The same things were measured in two ways. Each way mixes the same 9 hidden numbers, adds some noise and spreads widely along 5 directions of its own, which tell nothing about the thing.
Some things both ways: the first way, then the second way.
[  5  -5  -2  -6  11  -5 -10  -5 -15   1   2  -3  -1 -12  -5   8  -4   4]
[ 10  15   7  -5  15   3  25  -2  16 -26  -3  -4  18  -6  18]

[ 11 -17   7  -1   7  -5  -7   3  -8  11   1   9  -9  -5   6 -12 -10   6]
[ 15   4  -6  -7  -8  -3  -3   9 -18 -10   2  -7  -5  -1   7]

[  6  17 -18 -25  -2 -24  -5 -25   1   5  -2  -9  -7   0 -18 -15  -6 -10]
[ 17  -5  -4 -11   4   7 -10  -5 -11  -9  -3  -8 -10 -10   2]

[ 14   2  -6   0   2  -5   7  -8   8  -2 -12  10  -1   9  -1 -16  -1   5]
[ -4   1 -17  -5 -28  18  -6  -1 -15  -3  -3   2  -5  10 -21]

[  3  -5  -3  13   4 -15   7 -22   6   6 -15 -10  -1  -5  -9   7  13  -2]
[ -4   2   5   2  -3 -19  -2   7   9  24  13   2  13  -4   4]

[ -6  17   1  -5   8   8  -9   4   4 -10   8  -2   5  -5  -8  -2   6   7]
[ -3   2  12   5   0  -2  -9  -3  -1  24   5  -4  -5   1 -17]

[ -1  -9   9   5  -1   2  19 -10  -7 -10 -18   6  15   6  -4  11 -15  -8]
[  0 -16   6  -5  -6  18 -10   1 -10  23   0  -1   7  12 -21]

[  8 -14   8  -2  -4  -3 -19  -4 -21   3   1 -11  -4  10 -17  -3   1   7]
[ 13  14 -18   0 -14  13 -10   1   1   3  -7   2  -3 -21 -10]

[-24   0   6  24  23  15   9   4  16 -15   7 -10  15   4 -10  15   7   0]
[ -6  12  20 -14  13  18  10 -18  14   1  -6 -14 -11  -4 -23]

[ 12  -2   7 -16  -8  -3  -3 -12 -11  -3 -11   2   4   7   0  -5 -13   3]
[  0  -3  -6  16 -20  -2  -8  11 -17  28   6   8   3   9  -7]

[ -9   5  12  -6   1 -20  15  -6 -15   1  16 -14   8   2 -25   0  11 -11]
[  0   7   3  -2  -1  -2  28 -10  16  -9  17  14  10  -2  18]

[ -9  11 -20  -6 -24   0  18  -5  33  -8 -10  19 -12   1   5  -8 -11 -12]
[ 13 -21   0  14  11   5  -9   1   4  -1 -22 -10  -4   4  -9]

[-21  12   7   1   7  -3  10  -3  -2   1  17 -15  13   2 -22   4   3  -7]
[ 8 -1  7  8 -1 -4  9  1  0  1 -2  2 12  2  6]

[ -7  16   5  -9  -1  20  -3   4  15 -18  -4  12  10   8   9  -6 -10   1]
[  2   0  -5   0   5  -6  -7   5 -17   3  -2  -2   7   4   0]

[-9 -5  8  0  3 15 -6  9 -1 -2 11 -1  3  2  5  5 -8  9]
[ 6  2 -9  2 -6 -6  0 14 -7  0 -6  5 10  2 26]

[ 13 -11   6  -2  -3 -21  12 -17  -1 -10 -24   8  -3  -8 -15  -6  -2  -8]
[ -4   2 -16  -9  11  12   6  -5 -12  -5  23   9   8   3  10]

[ 10  27 -22  -6   5   9 -15  10  20  -1   6  -2  -2  -1   2 -17   0  25]
[ 10  10  -7 -12  -5   5   2   1   1   8   8  -1   6 -15 -11]

[ -5  -4   2  -1   8  -7  -5   0  -1  10  15  -5  -8 -13  -3   0   5   4]
[ 18   2  15  13 -10  -6 -12   5   4  -2 -12 -13 -14  -5  -2]

[-10   4   3  -3  10  -3  -7  -7  -9  -1   5  -4   5   4 -11   2  -1 -14]
[  2   9   5 -25  14  -8  13   1 -11   5  -1   4   9   1   9]

[-15  -4  14  15  27   4   2  16 -11  -3  23  -8  10 -11 -18  10   8   5]
[ 4 -1  7 -8 -4  2 -3 11  2 11  6  2  4  5  9]

[ 0  4 -3  1 13  4 -3 14  1  2 15  2  0 -4  6 -2 -2 10]
[  4   8   4 -26  -3   4  14   3   1   5   6   6   0  -1  10]

[ -5 -29  21  14  -2   2   4   6 -13   4   5   5  -6  -3  -7   5   3   3]
[  5   7 -18  19  -8  -5  12   8   3 -27  -8   7  17   3  29]

[ -9   4   7  -6   6   3 -13  10 -14  -6  17  -2   2   0 -17  -2   2  -1]
[  1   8   2 -22  19   4  14 -11   6   1   8   3   0 -10   4]

[  6  -2   6  -9  -3  -1  -1  -8 -14  -1  -4   2   4  -5  -2   5  -1   5]
[ 5 -3  4  7 -1 -2 -1 -3 12 -9  5 -4 11 -4  7]

[ 12  21  -8 -22  -2  -6 -13 -23   5 -13 -15  -7   5  15  -8 -14   0  -1]
[  3  11 -11  -5   6  -5  -3  -7   8  -4  12  -6   3 -19  -4]

[ -7   9   3  -4   4  -9   8 -15 -11   1   2  -7  12   8 -23  -2   1 -13]
[  8 -14  -6   1 -13  -3 -12   8 -10   3  -4   1  13   5   1]

Other things, the second way, with their names:
<438>: [  1 -13 -16 -21 -10  27  -5 -12   8   3  -9  -1  -6 -12  -7]
<634>: [  4   9   5 -12  -5  21  14  -9   1  12  -9   6  -1  -8  -5]
<645>: [ -3   3  -3  -2   2   5   0  -4   1   1  -4   2  18   1 -12]
<482>: [ -5  10 -18   6 -19  25  -6  -5 -11 -12 -11   1  -2   1  -6]
<8>: [ -6   4   1   4 -11  -4  17  -6   4   9   7   8  11   1   0]
<25>: [ 5  9  8  5  2  0 10  0 -6 -2 -8  2  4  5  4]
<304>: [ 24  -7  -2  29   0   7 -27   5   7   2 -27 -16   5 -16 -20]
<507>: [16  8 -3 21 -7  0 16  2 -4 -5  2 12 27 -5 12]
<480>: [ 9  1  2  9  5 -3  2  6 11 10  6 10 16 -5 12]
<257>: [ -5   5  14  -9  14 -22   5  -4  12  14  15  -6  -2  -6   6]
<195>: [ 12  -1   5   2  -7  -5 -13   5   2   8  -7  -6   3  -7  -6]
<202>: [ 16   9  -3  -2   4   6  18  -7  -3 -41   1  -2  23  -8  27]
<413>: [  4   6   7   5  -2  -4   6   1 -15 -15  -2  -3   3  13   8]
<588>: [ -3   7  -2 -18  21   3  15  -2   0   7  -1   2   2  -1   6]
<314>: [ 15  -6   1   2 -23  17 -17   6  -9  -8 -17  -4   7   4  -6]
<504>: [ 10  12   0  -5  15  -9  24   7   0 -17   8  13  26   0  38]
<525>: [  2 -11  11  11  -8  -8  -1  10  18  18  -9   2   8   7  -2]
<313>: [ 9 -4  6  2 -6  0 -1 -3  7  5  2  5  1 -4  2]
<252>: [ 11 -15   6  -4  -3 -18  -7   7  14   9  14   5   2  -5  24]
<218>: [ 20  -9  29   8 -18 -19 -25   5  15  22   4 -21 -13 -11 -19]
<95>: [ 17   4  12  10 -17   6  -5   2   7  -4  -9 -17   4  -7 -19]
<642>: [ -5   9  17 -13  16   9  17 -22  14   6  13  -7 -15  -8 -12]
<472>: [  2  -7 -26 -29  -4  10 -12   4  -2  17  -4  11   7 -14   3]
<469>: [ -6  19  -3   2   7 -13   1   1   0  -3   6   5  24  -4   6]
<30>: [  4  -2   8 -16   0  10   1  -9  -2  10   6  -2  -6  -6  -5]
<400>: [  7   6   4   9  -3  -4  11  -3   3 -13  -5  -1  -1  -1  11]
<607>: [ 5 -2 -3 -9 -3  4 -6  5 -3 -1 -4  0  7  0  9]
<610>: [  4  11  13 -14   0  -8  12   7  22  16   5   1  -1  -8   2]
<131>: [  6   3  11  -4  -2   5   7   3  -3  14 -11   6   8   4  -3]
<644>: [  6  13  16  24   2  -3  19  -2  26  -6 -19   1  33  -4  -3]
<230>: [  3  -4  13 -26  18   4 -11  -7  -6   7   1  -8  -4  -8  13]
<426>: [ 4  1  5  6  0 11 15  2  3 -9 -8 -1  6  9 10]
<531>: [20 -5 -9  4 18 -3  0 20 -6  2  2  6 25 -1 24]
<580>: [ -6  -3  -2   1 -11  14  13  -3 -10   5 -12   4   6  13  -5]
<606>: [ 11   0  -6  21   3 -22  -1   6  15 -30   3 -13  11  -5  18]
<245>: [ 15  13  20  -4   6  -1  -5   1  11  -2 -11 -17  -4 -12 -10]
<397>: [  4   0  -5   1  -1  -5  -7   0  -8 -19  11  -3   8  -2  25]
<333>: [ -3  10   6  10 -17   3   6  -9   2   6   9   9   4  -4   5]
<24>: [ -3   7  -4   9  -9  16  23   8   8  -3 -12  14  16  11  23]
<222>: [ -2 -14  -9 -19   0   8 -21   0  -8  17   6  -1 -16  -3   5]
<93>: [ -3 -12 -14  -7 -30 -11 -26  20 -17  38   8  20   4   7   8]
<198>: [ 3 10  1 10 -9 -8  6 -1 -6  6  4  4  4 -2  1]
<36>: [  3  10  13  16   6  -2  23  12  10   8 -18   7  17  13   3]
<188>: [ 7 12  0 18 -4 -5 19  8  7 -3 -7  2 19  3  0]
<449>: [-10   4  21  -5  -9   1  -3 -12  -7  18  -5   0  -7   6  -9]
<103>: [-10  12  -5 -30   4  12  31 -12  -1  -5  13  15   4  -4  32]
<72>: [ -3   0   3  -1 -11   1   4  -3  -4   4  10   0   3   6   2]
<136>: [  9   5   8  10  -7  -6  -5  12  -3  18 -15  -4   2   2 -10]
<143>: [  7 -10   1  -6  12  -3   4  -8   4   5  -7  -3   7  -9   1]
<68>: [ 12   8  15   3  -2  18  31  -3  -6 -18 -27   4  11  11  11]
<350>: [ 3 -7 10 -5  3 -3 -3  5 -1 15  8  0  0  7  1]
<592>: [ -2  12 -15 -15  -5  -6  -1  11 -16  16   1  10   6  -3   4]
<622>: [  9  -4 -11   9  -2   3 -10  12 -23   4   1   0   8   7  10]
<231>: [ -5   7   4 -11  19   2  11   0  12  25  -7   9   7  -4  -2]
<596>: [ 13  -2 -10   4  -5   4   3   5   4  -8   3   5  22  -7  11]
<285>: [  0  -1   3  11  -3 -21   4  15  17  15  12   0  11   3   9]

Some of these things the first way, each followed by its name:
[  7  -9  13  -8  10  -9  -8 -12 -22   4   1  -5  -1 -14 -14   2   2   5]  <397>
[-15   1  -4   8   6   8  18   0  16 -10   7 -12  11   2   0  18  -6   5]  <24>
[-11  14  -2   1   6  -2  12 -10  15  -8  -1 -12  14  14 -10  -2  -3  -6]  <188>
[-17   8  17   3   6  24  -2  15  12 -14  12   2  12   9  12   3   1   6]  <257>
[  7   7  -1 -10   0 -11  -6 -10 -10   8   8 -14  -2 -14 -12   3  13  14]  <333>
[ 10  -3   3  -6  -2   1 -16  -6 -29  -3  -8   9   1  -5 -15   3   4   1]  <645>
[  0  -5  19  -8  -5   5 -16  19 -36  11  23  -3   0 -15 -17   1  -1  17]  <507>
[-15  12   5  -3  10 -20  17 -16   6  -7   1 -15  12  -2 -18   6   3 -20]  <504>
[-12   2  -5  14  21 -12  10 -24  18  -3  -9 -20   8   2 -11  10   7 -12]  <245>
[  3   6  -9  -7   8   0 -17  10  -4   4  19  -1 -11 -18 -11  -5   8  16]  <642>
[-22   6   3  10  -4  23  11   6   9  -9  15 -14  19  32 -13   5  -7   5]  <438>
[ -3 -13   5   5  15 -19   0 -17 -13   6   0 -13  -2 -11 -36   0   0  -7]  <622>
[-15   2  15  16  13  12   6  18   4   9  23  -7   8  -4   5   4  10  14]  <218>
[ 12   0  -2 -12  -1  -5  -7  -8   0   1  -5   9  -9  -5   2 -11   0   6]  <606>
[ -1  14 -17 -15 -23   8  -8   0   9   4   1  10 -10  -1   8  -6  -8   6]  <143>
[  5  -6  -8  -2  -9  17 -14  16  -2   7  10   5  -9  -9  16   7  -8  26]  <634>
[-10  -3  -3   6   2  -9   4  -7  -5   6   4  -6  -1  -9 -12  11   4  -7]  <131>
[  5  30 -25 -21  -3   7 -20  -8  -5  -1   4  -5   2 -14  -2   9   5  15]  <644>
[-14   8   1   6   2  25   2  27  23  -5  23  -1   3  -3  16   4  -2  25]  <103>
[  5 -18  22  -9  -3  -2 -16  -2 -37   9   6  -1  -2  -1 -10   0   0   3]  <198>
[ -4  -9   7   7 -18  34 -15  29  -7  -7   7  16  -1  14  11   2  -7  18]  <472>
[ -9  -1   5  16   8  14 -10  12  11  -3   7   0  -1   3  -5  -3   8   8]  <592>
[-12  10   3  -4  -1   7   4   8  14  -3  16   1   0   0   5  -4   0   5]  <400>
[  6  -2  -3   0  -3   6   8 -19  21 -16 -23  -2   6  13   6   1  -7   6]  <482>
[  1  19 -15  -9   1  -2  -5 -10  11   0  -1  -4   1  -1  -1  -3   2   4]  <195>
[  1  27 -14 -23  -3  -9 -10  12  -5   9  29   2 -10 -20  -6 -11  10  10]  <252>
[ -4  30 -14 -21   3  -6   4 -16  12  -6   3 -14  12   9  -9  -6  -7  -3]  <30>
[ 12  -2  -1 -17  -2  -9  -2  -7 -12  -4  -8  12  -3  -8   6  -1  -9  -4]  <350>
